The rows of a group lie close to one hidden flat surface of 11 dimensions, which passes through zero. Surfaces can cross.
Known rows, each followed by its group:
[12 19 9 21 25 -8 -10 -26 -29 -3 9 -16 -44 -34 -22 37 -26 47 7 -5 -39 -1 29] => P
[-15 0 -42 -22 14 3 12 -6 58 45 -1 -4 -49 -13 -8 2 -27 -23 37 23 -31 -15 -38] => N
[-28 -3 -2 -6 16 9 23 -9 40 9 -16 -4 15 -3 12 -36 11 -17 8 -4 -6 14 -5] => J
[40 -19 -14 -21 -26 0 9 24 -35 -21 -12 6 16 9 -3 17 -5 -16 11 38 29 -19 -11] => P
[-11 7 -4 -23 6 12 -9 5 2 -3 26 16 4 -7 6 22 0 -11 2 2 -9 -7 -18] => G
[-3 48 -37 35 -28 -7 -23 -8 49 22 23 -7 -23 0 -34 28 4 24 16 -12 -26 -30 14] => P
[-3 4 13 -15 -8 4 -15 18 20 7 16 6 8 21 31 -12 18 -4 -21 -21 7 18 -13] => P
[-39 -1 5 6 -14 3 -29 23 14 19 32 -13 -7 3 -2 0 -34 -17 -25 -22 -1 -12 -17] => K
[32 -1 -28 -3 33 8 16 -15 -1 17 2 -11 -22 -1 18 27 12 -33 14 29 22 -2 -27] => K
[38 1 42 -9 -23 -54 -34 34 -46 -15 -46 -15 -14 50 -34 23 -22 1 -34 4 20 13 -27] => K
[29 37 -25 6 -4 32 -2 -23 34 -12 -4 -7 6 -7 -6 28 -18 10 17 -12 3 -4 25] => Y
[-21 -8 -12 5 10 9 14 -2 16 -4 -19 8 8 12 0 -17 10 -28 0 8 18 -5 -6] => N
[12 11 8 0 0 -4 4 -10 -9 -4 -6 -3 -4 0 3 -2 7 17 -9 -12 8 14 14] => J
[26 -13 22 -30 -13 -1 2 14 0 11 -4 -6 13 3 24 -15 -20 -2 -1 -2 3 26 -15] => G
[-5 1 -9 0 -33 6 -12 37 10 -31 2 -13 40 36 13 -20 9 -9 -31 -18 42 -17 2] => K
[12 27 7 -7 -9 -3 20 -19 3 -20 -36 6 4 -2 -20 -2 -13 28 6 -9 2 9 31] => Y
[-10 -12 3 -17 -12 -33 -4 22 -7 14 6 -3 -16 -12 -26 0 -19 12 20 26 -42 -18 -25] => N
[-15 -1 10 -12 -9 -6 14 -13 -16 6 -6 14 -7 -12 -4 -19 -2 14 -9 -13 4 13 15] => K
[-40 28 -45 2 -4 -22 22 20 35 -18 -25 -16 -5 14 -35 -13 28 -5 5 19 5 -41 -5] => G
[-32 -1 19 -38 -44 -29 -23 44 22 9 12 27 0 7 -20 -11 -8 21 8 3 -54 -6 -23] => P
[24 14 -6 -5 -7 4 11 9 27 -9 -24 -25 -1 -12 -7 -3 -17 24 32 13 -27 5 19] => G
[-29 19 10 35 24 -7 -18 20 77 5 22 -24 20 35 28 -28 10 -6 -15 -18 -22 -14 -26] => Y
[-48 -3 -5 26 0 26 17 -54 -13 16 29 37 -8 -47 2 -25 13 30 -4 -39 -7 10 60] => K
[-5 28 -3 6 16 -1 1 5 24 7 -1 -25 1 8 5 9 9 -17 -9 -5 10 4 -15] => N
[13 20 -23 21 -26 -17 -21 34 43 40 48 -43 -19 10 15 3 -17 8 -3 -3 -7 -30 -25] => G
[21 -21 7 -16 -2 6 -5 19 -26 11 26 -10 -2 6 36 4 -17 -19 -20 0 29 4 -26] => K
[-15 0 -15 32 -10 21 -24 5 32 10 42 -5 16 -6 9 1 9 3 8 -10 -21 -19 8] => Y
[8 -8 -2 -5 12 -24 5 36 -41 -34 -17 -8 -7 18 -10 22 10 -14 -6 42 15 -25 -22] => N
[33 -26 -1 7 25 16 25 -23 -17 13 -41 -39 -22 -11 15 -22 -28 -12 2 0 31 35 18] => G
[-24 31 -4 -27 -16 -4 0 -20 37 36 13 25 -8 -2 -11 2 4 -9 -1 -24 -2 9 -18] => G
[-15 -23 13 -16 -34 9 -6 9 13 27 26 16 22 -19 13 -32 -5 9 11 -14 -25 16 4] => Y
[-12 -10 16 60 -6 -14 -20 -31 -25 47 33 7 -21 -9 -9 0 -2 0 -17 -23 2 -1 8] => J
[32 -8 -38 -5 34 36 21 -31 1 7 -13 -31 -10 -43 -16 39 -57 -34 50 39 -3 -16 -9] => P
[-56 -16 16 -4 67 -17 29 0 -29 -17 -19 -13 -41 -35 -12 -9 -6 5 3 26 -39 -2 -1] => G
[37 -3 16 -36 18 4 27 -20 5 -4 -37 5 11 -8 12 -7 5 3 28 15 -9 40 -2] => K
[-27 3 26 -9 -16 -6 16 18 13 -7 -14 10 33 2 5 -36 3 1 -3 -2 -7 11 2] => N
[13 -11 13 -27 14 15 5 -10 0 1 -4 17 2 -8 6 14 -43 -14 12 9 -11 6 -18] => Y
[2 -13 -7 -27 13 6 3 13 -5 -19 -17 10 20 14 -1 16 5 -41 7 27 14 -7 -32] => G
[18 -14 -2 -23 27 -6 -6 5 -12 -11 -2 -18 -21 -4 10 10 -9 13 5 9 -16 4 -13] => N
[13 30 -11 9 37 20 -3 -36 15 -5 0 2 -26 -2 -2 42 -14 -2 0 -9 0 1 4] => Y
[39 -18 -10 6 1 26 20 -16 12 21 -1 -27 26 -16 22 -12 -41 -25 23 9 20 6 -6] => P
[29 -43 -39 -23 -1 24 5 -19 2 -27 -28 22 -7 8 7 -20 2 17 22 7 2 -6 19] => N
[8 2 2 -48 -17 17 -6 -8 -2 -16 -29 28 13 19 0 -1 16 -9 -15 -25 31 34 4] => P
[-5 24 -26 -14 7 23 7 -1 42 -24 -16 -4 28 17 6 1 24 -22 2 -4 22 -4 -2] => G
[-6 1 16 16 -2 -14 8 -27 -22 14 -14 10 -14 -3 -14 -12 -6 9 -14 -17 11 13 17] => Y
[-9 9 24 -2 14 7 -48 13 23 -43 -1 -8 18 36 11 2 15 23 -32 -42 -17 19 7] => P
[12 44 28 -6 45 -20 -1 -2 17 -7 2 -24 -37 1 19 17 -12 38 -15 -13 -29 17 -6] => Y
[40 13 -2 -18 17 9 -21 6 -33 -13 22 -11 -35 -8 12 57 -18 15 -9 3 -1 1 -2] => J
[26 -19 -19 5 -7 56 2 -6 23 4 7 -12 63 -18 15 6 -15 -45 39 16 13 1 2] => J
[66 3 -4 27 -26 -13 -11 -4 20 47 34 -1 4 15 31 3 13 9 19 8 -1 -1 -18] => K
[-29 -10 12 34 32 29 -17 -22 38 19 27 -6 16 -5 29 -18 0 -16 -5 -30 -18 15 1] => K
[-5 7 -23 21 -12 -36 -5 12 -31 -3 -3 -3 -29 12 -33 19 32 4 -7 22 10 -32 -3] => Y
[15 -10 11 8 3 -10 -8 30 -8 -29 6 -24 19 -3 1 2 -20 24 13 21 -32 -21 2] => P
[24 -5 -34 -10 -46 2 25 -12 4 37 -14 -25 -12 6 8 -41 -19 -6 -12 -23 64 11 11] => G
[11 3 22 2 -35 7 -40 17 -32 -54 12 21 25 13 -8 18 -6 51 -26 -27 -6 -10 42] => J
[-40 -10 -17 17 41 -4 5 -36 -11 32 -2 2 -44 -21 -30 17 -4 -36 5 7 -5 -8 -19] => N
[-11 -2 -25 26 -13 31 -5 -36 14 37 18 12 4 -38 -31 23 -22 -25 37 2 -14 -15 11] => J
[-14 -13 28 -6 7 -10 2 17 -25 -9 -17 -16 24 -16 -26 11 -30 -25 10 25 -15 -2 -20] => J
[-5 5 29 7 -10 10 -7 4 26 18 18 -4 31 5 34 -30 -3 0 -16 -31 2 27 1] => N
[-5 -30 43 12 27 16 -11 4 -19 22 12 -36 42 -25 9 9 -47 -57 8 14 -6 22 -32] => J
[-34 -36 -20 32 59 26 -1 -26 11 1 13 12 -35 -11 16 -8 1 -9 5 3 -23 -14 3] => N
[23 -11 7 10 -19 55 -6 3 23 -4 23 -22 54 -26 35 -19 -31 9 16 -21 -4 19 37] => Y
[-8 -7 14 20 17 17 -1 -19 -12 0 13 1 7 -27 4 3 -6 7 6 -6 -19 10 22] => J
[6 0 7 37 5 -11 1 -9 -36 1 2 -16 4 -22 -24 24 -3 -2 14 20 -7 -12 12] => J
[-1 24 0 -19 9 30 -19 8 -17 -36 15 -18 -15 -14 3 37 -26 20 -26 -26 8 5 27] => K
[33 -17 4 -10 -30 -3 24 14 -5 28 18 -11 17 -34 12 -13 -48 8 37 31 -15 -9 -7] => P
[-2 21 6 -20 -15 -2 19 9 16 16 -21 -3 17 9 -1 -5 -1 -37 -6 2 36 14 -19] => N
[-14 0 3 -1 -6 -2 9 8 -19 -12 8 23 -1 -6 5 -3 26 13 -3 4 -1 -2 16] => P
[11 -20 -5 -6 -36 -12 5 30 -9 8 6 -15 8 4 8 -25 -18 6 -3 6 13 -12 -6] => G
[-9 18 29 -16 -33 -25 44 48 29 -45 -61 -38 53 -8 -21 -60 -38 45 28 21 -33 -4 31] => Y
[-4 0 -5 2 -6 -12 -16 7 -20 15 25 6 -36 -20 -24 39 -26 8 12 19 -29 -24 -11] => J
[-36 -9 -9 -3 -41 17 -20 51 23 -50 1 -4 64 25 -4 -26 -4 -5 -15 -9 12 -31 12] => K

New rows. What belongs after each?
[-2 -11 -15 -15 -23 17 -28 -1 2 -6 37 45 13 1 5 14 32 14 9 -8 -20 -8 7] => Y
[19 23 18 -48 35 12 -13 -3 20 -39 -42 -24 4 33 20 3 12 4 -32 -36 19 52 -3] => P
[-14 -30 -27 18 5 -19 -14 -16 -35 -60 -24 9 6 0 -50 -8 34 49 17 10 -35 -36 40] => N
[-31 14 4 -15 -4 3 -4 -14 9 17 30 23 -2 -9 5 -5 8 3 -16 -29 -2 5 -3] => G
[71 31 7 45 -47 -15 -8 -11 -1 34 12 -34 20 11 10 3 10 19 -5 -21 34 16 23] => J
[-57 -21 -8 6 28 26 4 -21 -9 43 41 44 -33 -25 16 9 23 -49 -8 1 6 5 -20] => P
[7 -11 -19 -19 -27 26 16 -34 -8 -1 -34 36 16 -15 -31 4 -5 -17 25 4 21 9 23] => G
[-44 59 17 30 36 -12 29 4 40 2 -15 -12 -27 9 12 -11 28 0 -28 -12 7 12 8] => N
[-20 6 -4 18 4 -22 27 9 14 19 -2 -9 -4 5 5 -30 20 -11 -3 13 9 -9 -14] => P
[-41 25 -17 38 -5 -17 14 -11 55 1 -35 -3 14 26 -33 -32 15 -12 1 -8 6 -21 4] => Y
[-17 -23 -18 12 47 26 28 -17 1 -16 -11 39 -59 -12 20 -8 -3 16 9 20 -18 -9 28] => N
[-39 -28 48 -17 -29 -38 -2 2 -3 43 -8 29 0 11 -4 -59 -10 1 -22 -26 -11 33 -21] => P
[57 7 -19 21 -50 -20 -5 1 9 20 -10 -27 15 23 -16 -4 -28 2 11 3 29 -19 -5] => P
[-7 15 5 -21 6 26 -6 11 50 -27 -1 6 58 27 30 -13 26 -17 -6 -17 7 12 -11] => G
[-28 2 -9 -3 24 4 15 16 -4 -27 8 -9 0 -6 11 -7 14 4 -8 8 -1 -15 5] => K
[-10 36 13 32 34 10 -10 -23 4 -31 -22 -27 13 14 -9 11 20 3 -32 -36 22 18 29] => J
[6 -1 -5 29 13 -27 -2 13 4 7 3 -18 -5 33 12 -7 27 -19 -17 9 22 -16 -27] => K
[4 -22 18 -34 9 -22 10 23 0 12 -18 -21 0 3 4 -16 -34 -22 6 23 -9 9 -46] => P
[16 6 -4 -35 -7 -13 3 7 -15 -15 -23 11 -22 28 3 0 8 7 -25 -8 31 11 -7] => J
[5 9 -7 -29 32 17 -1 -11 53 6 -2 -32 2 -5 23 -14 -3 1 9 -20 -19 28 -14] => N
[-5 25 -47 -3 12 -13 9 -15 4 18 4 9 -74 -15 -28 38 6 7 17 23 -11 -28 -6] => J
[-41 -11 25 -13 38 -19 13 3 5 -3 -14 8 -7 1 1 -23 -2 -8 -6 8 -25 7 -25] => Y
[-26 -4 -38 -13 0 34 5 0 31 11 6 -19 12 -16 11 -20 48 -23 12 -9 11 16 11] => Y
[-20 11 11 15 29 0 -12 -7 4 -22 -3 -4 -9 29 16 -10 25 7 -44 -37 18 12 7] => J
[-5 6 40 -24 -16 -18 -10 7 -5 6 2 15 -3 10 17 -24 9 32 -26 -34 -7 37 5] => P
[-76 -17 12 -10 25 -9 -7 3 -30 -39 -18 32 -16 -11 -49 9 -10 0 -8 7 -33 -23 3] => J
[0 -19 19 20 -27 -7 2 27 -36 -19 0 -24 30 -11 8 -36 16 30 -8 -4 5 8 41] => Y
[-2 -29 26 -6 0 5 10 0 -3 1 12 19 28 -17 25 -30 0 17 16 4 -29 16 6] => K
[2 41 8 5 35 -1 8 -11 15 -26 -30 -33 0 14 5 2 23 9 -23 -23 17 26 17] => J
[8 13 -44 -34 -53 15 9 10 3 -8 10 17 2 -30 -31 20 -20 21 36 17 -11 -33 21] => G
[62 -2 35 -17 -14 3 -36 24 11 15 22 7 19 12 23 40 -24 -5 20 15 -32 15 -35] => G
[-42 -15 -23 -7 23 31 12 4 53 -15 -9 5 31 2 10 -27 13 -32 19 10 -11 -12 -11] => J
[-25 -52 27 52 12 -5 -18 -16 -41 26 23 22 -8 -13 -10 -5 -14 -13 -2 5 -21 -7 0] => G
[6 3 1 -21 -11 6 6 2 16 -2 -10 -4 20 2 4 -12 0 -4 3 -6 5 13 -3] => N
[6 -11 22 -8 25 -7 0 -2 2 0 -28 -9 3 17 6 -8 0 -21 -6 2 6 24 -22] => K
[5 -1 -19 -13 -27 -5 12 -1 14 34 -2 -12 -14 -7 -3 -18 -21 -7 4 -6 17 1 -5] => G
[36 14 -1 -33 -9 27 -14 -10 10 -6 3 22 27 20 18 30 10 -23 -4 -10 29 20 -15] => G
[2 -4 15 -10 12 4 1 -7 36 4 -23 0 20 -3 -4 -10 -6 -4 28 8 -37 21 -11] => K
[-11 -45 21 23 4 -13 6 -17 -18 51 -10 1 -21 -9 -4 -34 -29 -26 1 1 3 17 -15] => G
[12 -3 -7 -7 -19 20 -23 14 -13 -53 4 24 22 25 8 9 14 27 -19 -17 13 -13 27] => J
[-7 -9 -12 -18 -42 -10 -15 13 4 28 29 18 -5 -8 -6 -5 22 11 12 0 -17 -4 -7] => Y
[4 18 -1 7 16 7 -20 -6 -20 -15 9 -10 -17 -13 -22 48 -16 4 -2 2 -11 -10 7] => J
[-49 25 -25 2 41 27 15 -17 41 30 49 -17 -37 -44 23 1 -6 -1 4 -15 -22 -7 1] => K
[-19 -26 -22 14 3 19 12 2 25 1 -18 -11 18 -6 -8 -24 -10 -29 22 17 1 -14 0] => G
[54 10 6 -18 22 0 -6 -15 -6 1 -17 -42 -16 5 9 22 -36 1 -6 -11 16 27 -11] => P
[-20 -2 24 -30 4 -7 18 7 -22 -4 -16 2 14 -20 -15 2 -10 -17 6 16 -6 13 -11] => N
[21 -6 0 2 10 25 -7 -10 7 6 7 -6 -2 -15 11 18 -19 -6 16 4 -11 11 3] => G
[42 -19 -4 -37 -11 33 0 0 8 28 12 -7 -3 -32 14 17 -56 -13 35 16 -16 17 -12] => G
[-34 -37 7 -60 -37 2 27 39 -8 -24 -5 15 59 2 23 -69 -2 -2 -12 -3 22 -1 -5] => G
[-1 18 -12 -20 -20 -12 -5 10 22 -1 3 12 -2 10 -7 1 26 20 7 -2 -14 -5 -2] => Y
[48 -12 -12 -4 16 19 6 17 -12 -20 -10 -43 0 5 31 7 -15 -7 -2 14 30 6 0] => G
[-2 9 6 18 2 -10 -12 -5 26 -33 -16 31 31 53 -1 -6 15 -2 -18 -9 8 -22 -11] => Y
[2 2 -25 -15 -23 8 21 -23 -12 4 -21 13 -7 -11 -23 -7 -2 -1 5 -4 29 1 22] => G
[-9 -19 3 -11 51 12 16 -17 -25 -1 3 8 -33 -24 20 7 0 -7 0 11 -7 13 -4] => J
[-20 21 -5 -13 -28 -5 1 26 28 -7 2 -3 30 -17 -29 5 -8 4 29 17 -34 -21 -3] => N
[-38 -18 7 27 -9 -10 -45 29 51 37 47 -10 4 5 -8 -7 -31 -11 11 -2 -60 -30 -40] => P
[-9 12 7 -13 -21 -26 6 -38 -16 -22 -49 -4 33 6 -47 -33 38 33 -8 -40 12 28 37] => N
[-12 -13 -36 7 -11 6 3 5 6 6 1 3 5 0 -18 4 -3 -33 14 20 14 -32 -14] => G
[17 41 15 -5 7 -13 17 32 16 4 5 -11 -34 8 29 14 -7 13 -14 11 2 5 -8] => N
[21 71 11 -3 16 -22 28 -20 29 -12 -32 -39 -22 -4 5 -15 16 65 -10 -33 -5 34 40] => P
[18 12 39 -9 6 5 -10 -16 7 3 -2 14 13 2 19 -2 3 18 -8 -26 -14 41 9] => G
[-4 -5 -15 14 -8 -1 7 -19 -5 6 -12 20 -17 6 -13 -8 8 2 -1 -2 12 -7 13] => N
[-24 -27 -25 46 1 -13 18 -5 -14 -1 -31 -12 -15 -6 -37 -24 0 -10 16 25 3 -28 19] => G
[-1 -4 19 18 36 -24 2 20 -37 -32 -10 -19 -13 12 5 9 5 5 -20 20 2 -11 -6] => Y
[-13 22 51 -4 -2 9 9 20 -28 15 24 3 21 -26 14 24 -22 -30 -15 6 10 21 -9] => N
[12 4 -6 4 -3 4 7 0 -23 -24 -13 12 -2 7 -2 13 9 1 -5 9 23 -6 15] => N
[21 14 -4 35 -11 10 -27 8 5 -16 33 -12 10 -2 7 20 -2 35 3 -7 -21 -20 25] => P
[-36 -12 -13 23 40 43 -9 -26 -6 -20 2 0 2 -6 -1 12 3 -35 -19 -17 24 -2 13] => K
[21 17 -11 17 1 -1 10 -12 19 12 23 1 -3 -13 18 -1 21 30 21 6 -22 -5 14] => K
